The rows of a group lie close to one hidden flat surface of 11 dimensions, which may be shifted away from zero. Surfaces can cross.
In the rows, zero is written as 128.
Known rows, each followed by its group:
[130 105 182 136  90 136 100 118 158 133  81 123 123 162 120  98 133 128
 129 113 109 137]
A
[154  79 105 150 160 146  87 136  72 167 107 116 173  87 156 176  87 120
 173 129 115 116]
U
[128  48 128 110 168 158 157 151 134  97 168 151  98 135 116  79 125  58
 140 128 161 141]
Z
[149  83 156 156 141 125 117 139 173 123  67 132 116 142  93  77 108 132
 151 109 138 138]
A
[127  93 134 138 128 118 112 112 135 134  99  94 117 112 139 129 117 122
 124 130 103 103]
U
[131 163  97 106 118 111 148  89 110 129 148  91 160 119 176 165 120 147
 115 156  90 117]
A
[107  86 129  84 128 150 108 114  96 132 132  58 107 127 179 109 123 102
 155 126 110 120]
F
[123 178 117 118 139 116 113 133  82 148 147 143 119 119 117 152 143 154
 133 112 153 139]
Z
[152 135 128 141 123 110 141 124 171 111 134 155 149 140 116 144 110 122
 141 165 128 160]
U
[157 118 124 125 158  93 132 111 130 130 124 138 121 115  91 129  97 123
 145 147 142 142]
U
[ 68 115 119 126 101 177 126 148 128 167 126  98 162 100 128 148 141 127
 164 131  74 122]
F
[118  64 125 133 132 168 120 180 165 101 115 125 109 128 186 128 148 101
  85 134 119 123]
A
[138 139  68 151 142 138 113 122  79 121  94 110 126  82 186 137 121 156
 129  98 134 100]
A
[138 119  96 150 134 131 138  93  92 113  97 139 115  96 119 108 109 128
 101 111 143  67]
A
[123 105 121 107  85 127 150  92 152 106 127  96 117 100 132  97 125 103
 160 155 116 140]
Z
[148  92 166 133 147 139 136 148 123 138 171 137 173 179 140 126 127  92
 122 122 139 125]
Z
[120 155 136 168  93 117 115 140 150 136  97 122 132 107 114 127 129 153
 127 130 146  95]
Z
[ 85 112 145 123 104 182 153 139 124 181 101 151 166 113  54 135 132 125
 106 127  68 101]
F
[145  74 120 150 149 160 129 144 126 121 111  98 169 140 188 115 101 107
 130 124 127  85]
F
[124  88 138 144 133 124 192 133 195 110 134 170 135 123  50  93 126  98
 113 143 130 116]
U
[125 154 109 151 127 118 161 135 170 136 109 147 161 110  99 157 131 162
 119 136  89 140]
U
[ 51 123 116 136 128 113 101 123 130 139 157  54  91  87 113 122 118 115
 210 139 130  95]
F
[119 147  91 167 165 118 123 159 168 106 116 131 117 118 139 144 113 154
 137 135 143 122]
A
[132  94 128 110 131 113 112  97  92 134 143  91 112 104 145 128 125 103
 150 127 120 127]
U
[ 91 121 135 152 131  92 141 126 134 152 185  70 152 100 122 132 146 122
 170 107 120  93]
U
[118 163 135 135 139 109 102 116 136 110 123 123  94 158 136 127 116 144
 123 135 147 117]
F
[144 174 141 139  96  95 124  79 107 150 119 135 156 135 110 150 123 155
 116 130 109 111]
F
[122 120 118 156 146 112 142 127 167 105  97 143  92 113  91 104 122 134
 110 122 135 107]
Z
[115 136 116 110 136 162 131 145  84 150 119 151 122 106 111 127 155 141
 103  92 121 128]
A
[111 130  95 118 120 165 135 133 100 138 136 106 162 114 188 163 137 130
  99 131  90  99]
A
[142 161 128 136 134  80 108  89 110 112 134 128  94 137 126 126 117 140
 125 122 159 120]
F
[109 128  95 156 151 127 130 122 165  84 104 160  81 128 140 140 137 140
  97 118  96 130]
Z
[105  90 148 137 119 148 120 152 132 148 135 119 132 118 113 115 134 104
 143 120 130 109]
F
[125 138 118 131 123 102 106 128 145 115 109 144  69  97 114 136 149 144
 126 121 126 162]
F
[111 136  95 101 103 154 167 117 121 137 161 117 167  96 129 130 134 117
 187 150 104 164]
Z
[ 87 113 103 146 146 127 155 153 198 111  97 106 102  97 110 117 144 148
 112 120  92 113]
U
[165 147 140 138  77 114 129 122 116 145 131 150 168 109 132 151 159 139
 123 120 120 155]
Z
[116  96 115 131 105 162 140 130 169 107 112 130 137 116 136 120 113 104
 145 163 105 132]
Z
[142 104 158 151 124 122 103 155 108 158 140  99 159 128 145 126 130 119
 144 104 159 100]
F
[ 84 172  87 143 157 123 142 124 167 115 132 105 129 134 118 140  97 154
 172 156 105 120]
Z
[141  96 131 131 151 134 125 171 134 125 136 106 131 129 167 130 134 115
  97 129 149 112]
A
[146  92 177 138  49 151  84 123 109 145 118 112 164 141 201 151 161 105
  90 116 105 109]
U
[122 141 142 149  87 153 133 156 103 140 148 198 132  95  65 120 152 109
 125 117 185 116]
Z
[126 144  92 130 139 114 112 113 100 104 113 114  79 101 172 147 129 141
  62 128 137  74]
A
[101 189 127 121 124 138 134 169 142 120 161 149 126 158 128 140 155 146
 117 133 151 148]
U
[137  80 148 128  95 139 114 140 156 111 123  96 128 128 163 104 123  95
 151 150 144 134]
Z
[ 71 140 161 117 108 133 111 123 131 156 166  69 145 157 124 132 113 113
 180 154 116 103]
F
[118 114 134 118 114 170  82 178  93 162 100  80 127 107 161 118 127 133
 141 120 158 104]
Z
[122 109 116 118 150 148 138 113 122 106 119 140  95 141 124 102 109 112
 115 128 137 109]
F
[139  98 113 132 148 140  92 143 133 100  94 146  79 119 147 126 111 120
 123 141 147 138]
U
[164 120 115 100 162 132 151 122 122 107 128 151 129 154 139 112 114 124
 114 127 135 162]
F
[131 124 126 126 128 110 144  94 125 117 180 146 143 130 101 134 103  92
 179 163 140 141]
U
[136 115 121 129 154 154 138 168  99 148 115 161 133 100 106 125 148 137
  94  90 141 118]
A
[153  97 120 151 106 136 126 115 125 108 111 141 133 110 157 110 134 114
 134 112 135 129]
A
[156 146 116 151 146  93 141 125 141 117 125 150 129 116  98 121 125 148
 154 116 151 158]
A
[114 168 122 152 142 130  81 120 113 137 109 129 126 150 131 165  77 143
 151 163 138 100]
U

New rows, each followed by its group:
[105 172 139 128  84  74 129  97 164 107 164 100 105 132 145 138 164 143
 130 133 112 141]
U
[144 114 110 123 120 162 131 135 106 136  90 192 121  96  99 144 132 126
  99 132 116 149]
Z
[126 194 119 140  97 133 133 130 106 149 170 177 183 133 114 185 144 145
 148 138 120 158]
Z
[110 150 127 117 133 141 118 131 130 114 143 142 100 155 135 126 131 127
 129 134 136 142]
F
[116 134 140 109  97 188 111 107 115 142  78 146 149 171 137 145  93 125
  87 169  83 102]
U
[112 153 147 113  92 101 143  96 159 136 162 111 155 144 103 146 126 123
 179 165  92 164]
F
[143 151 122  97 149 131 144 116  83 154 165 152 167 145 122 167 128 131
 133 130  99 165]
Z
[134  91 112 192 136 140 127 144 161 132 100 155 166  99 113 156 101 118
 144 144 108 105]
U
[124 155 121 110 152 141 139 116 126 117 121 150 117 169 119 123 105 139
 107 140 125 128]
F
[172  98 146 162 127  92 150 141 159 141 121 144 173 102  97 138 140 131
 122 118 126 140]
U
[167  74 125 121 168 130  99 154 162 101  92 130 106 146 174 142 102 114
 127 156 123 175]
Z
[140 147 160 125  37 132 112 108  91 152 115 139 130  97 104 120 154 125
 110 123 150 109]
Z
[117  73 137 146 147 136 101 168 136 136  97 110  90  93 118 107 130 118
 127 104 149 104]
F
[ 82 144 121  97 115 155 137 102 101 153 132  84 136 125 113 115 106 125
 155 143 112  92]
Z
[140 160 124 121 136 114 117 111 100 128 155 165 134 152 136 167 136 133
 118 127 113 161]
Z
[137  92 128 149 121  94 118 129 141 113 147 120  99  80 125 114 145 105
 167 118 154 143]
F
[102 144  85 105 131 128 161 114 132 103 154 151  91  91 107 129 152 127
 136 127 110 164]
U
[146 106 153 120  92 152 117 125 116 151  98 122 164 135 149 144 135 127
  93 132  94 120]
U
[129 128 127 118 143  93 152 117 130 124 188  81 149 134 147 110 140 121
 167 110 138 142]
Z
[114 130 141 103 120 106 157  96 121 148 134  99 130 117  92 121 133 132
 115 122  96 110]
U
[103 137 136 119 130 137 125 126 108 152 131  89 145 145 136 123 123 136
 127 119 118  90]
Z
[100 146 116 120  69 170 138 115  91 141 134 165 127  93  99 124 152 113
 123 127 120 118]
Z
[164 152 116  79 121 101 162  47  62 157 131 112 165 117 116 136 117 143
 127 123  84 143]
F
[143 127 110 159 128 128 149 110 146  91 150 154 151 145 153 128 110 111
 140 143 135 124]
F
[114 117 126  71 120 144  96 116 111 119 121  98  73 122 124 104  88  97
 174 185 166 140]
Z
[127 126 141 134 129 142 136 141 124 152 112 130 164 135 113 141 123 134
  85 127 117  89]
A
[ 86 156 156 123  80 124 117 154 189 166 138 104 168 128 110 178 153 151
 179 162  66 188]
F
[161 132 135 140 123 120 134 148 156 126 108 163 147 127 115 144 133 139
 106 138 129 156]
U
[161 121 133 143 115 118 130 125 131 126 119 156 143 119 141 146 156 138
  99 107 111 149]
Z
[173  91 140 120 167  53 114  95  76 169 117  82 111  76 103 124 118 135
 139  92 146 120]
U
[142 131 131 131 113 126 110 128 105 138 127 125 137 117 155 144 149 137
 122 111 123 138]
F
[131 137 102  69 169 145 166 136 155 106 126 130 113 154 111 109  97 127
 141 176 129 180]
U
[104 147 117 124 119 147 159 121 109 161 140 100 178 120 116 131 132 143
 139 115  98 104]
Z
[ 99 108  82 104 120 134 156 117 163 101 144  92 119  91 173 134 155 120
 158 138  69 171]
U
[129 148 121 113 143 109 158 126 128 160 124 109 157 109  96 139 128 159
 126 122  98 134]
U
[145  83 162 106 114 168 118 126 112 166  80 102 170 150 133 129  98 115
 107 151  97 104]
Z
[139 124 148 109 148 135 135 130 113 152 146 136 160 157 101 132 102 114
 133 147 131 128]
Z
[121  89 105 134 118 186 144 205 106 145 141 140 148  60 121 102 162 108
 156 101 176 133]
Z
[120 138 135 156 149 119  87 135 156 105 117 138  90 170 158 146 115 134
 108 139 131 117]
Z
[117 110 105 139 113 146 124 112 107 124 135 156 120  92 125 148 132 110
 136 128 109 123]
U
[130 117  96 113 137 143 177  89 109 128 148 135 161 116 112 119 110 109
 151 138 101 130]
F
[129 115 153  92 122 153 133 136 123 133 120 125 124 158 124 107 127 117
  94 135 130 126]
U
[139  99 141 100 131 168 153 129 115 148 107 151 153 145 107 114 130 117
  98 123 100 134]
F
[142  76 138 146 132 173 149 164 159 125 111 192 150 130  74 120 101  88
 123 161 150 130]
Z
[163  69 138 144 116 132 152 131 129 123  94 164 120  90 124 105 173 118
  60  71 111 121]
Z
[ 91 170 110 111 174 113 116 102 136 104 162  60 113 191 165 115  68 132
 185 170 146 106]
F
[169 155  99  62 148 109 150  80  92 111 160 120 132 150 170 132 128 135
 146 135 115 202]
F
[105 154 158 101 123 107  95  96 137 101 133 101  51 180 129 103 101 118
 120 161 164 104]
U
[110 131 122 129 167 126 138 137 150 146 107 103 138 134  94 124  90 145
 149 146 117 113]
F
[142 171 122 103 137 131 118 164 140 118 130 134 128 158 159 146 129 155
 127 148 145 180]
U
[135 152 102 121 127 121 142 108 103 130 131 159 124 105 100 126 143 145
 146 109 121 164]
A
[147 136 119  90 106 103 137  56  78 137 146  99 137 116 144 128 127 125
 142 124 103 135]
F
[158  93 115  80 156 115 141 131 130 152  79  56 133  86 109  96  81 137
 179 158 136 155]
Z
[123 116 135 114 142 123 119 187 132 121 207  82 140 141 192 121 160 103
 176 117 172 163]
U
[149 123  99 123 158  98 143 126 143 106 121 116 113 108 146 133 116 136
 113 142 138 132]
A
[109 124 129 124 138 164 105 139 105 143  74 136 100 124 117 127 117 142
  80 123 116  86]
U
[178 138 192 119 122  80 124 115  71 159 189 159 154 163 104 129 157 115
 100  90 177 134]
Z
[124 135 146 140 155 108 107 149 150 133  86 136  81 130  81 119 118 150
 109 121 150 118]
F
[141 137 167 150  96  92 114  73 147 110 135 133 133 188 170 155 143 130
  76 118  80 114]
Z
[139  81 149 167 141 118 137 168 164 148 124 114 171 119 116 128 128 121
 130 116 134 105]
U
[134 117 146 145 123 112 105 113 145 124 120 114 124 145 132 133 102 120
 140 157 133 111]
U
[127 128 138 135 151  86 131  98 148 131  80  95  95 123  88  97 106 158
 100 118 125  81]
Z
[ 84 118 115  88 159 133  90 111 119  86 156  76  39 162 192 109 114  98
 153 143 141 130]
Z
[111 107 139 150 105 112  99  57 118 146  99  92 124 117 121 148  83 115
 141 154  85  66]
U
[ 97 156 131 138 129 143 121 144 117 127 162 140 125 146 117 121 137 127
 167 116 149 134]
A
[141 151 131 130 125 106 112 129 124 128 123 124 123 129 137 128 138 149
 145 111 134 156]
A
[149  87 124 204 117 151 121 143 172 136  73 171 191 114 115 171  89 123
 127 157  94 101]
U
[112 121 126 119 122 166 110 152  97 138 150 122 146 136 163 142 134 113
 140 130 132 127]
U
[ 86 149 110 120 139 135 133  83 141  91 154 153  84 163 124 138 113 110
 130 159 100 128]
Z
[148 126 149 103 149 157 137 160 102 170 131 109 203 166 152 138 120 136
 126 120 117 137]
F
[121 171 118  80 145 140 128  94  57 158 139 168 115 136  77 155 106 131
 118 145 116 141]
Z
[135 150 100 109 128 107 163 121 142 116 130 155 118 100 136 194 148 143
   4 165  85 107]
A
[130 120 122 119 193 130 160 155  90 143 170 150 128 119  61  81 117 109
 167  97 199 125]
A
[113 135 111 155 154 117  98 155 186 100 115  88 119 150 182 150 102 143
 167 159 127 140]
Z
[ 96 142 116 142 124 114 133 123 147 118 135 127 107 112 118 137 138 137
 130 128 118 118]
U
[112 115 100  38 168 174 117  97  24 159  99 136  66 104 103 119 116 128
  88 111 101 126]
Z
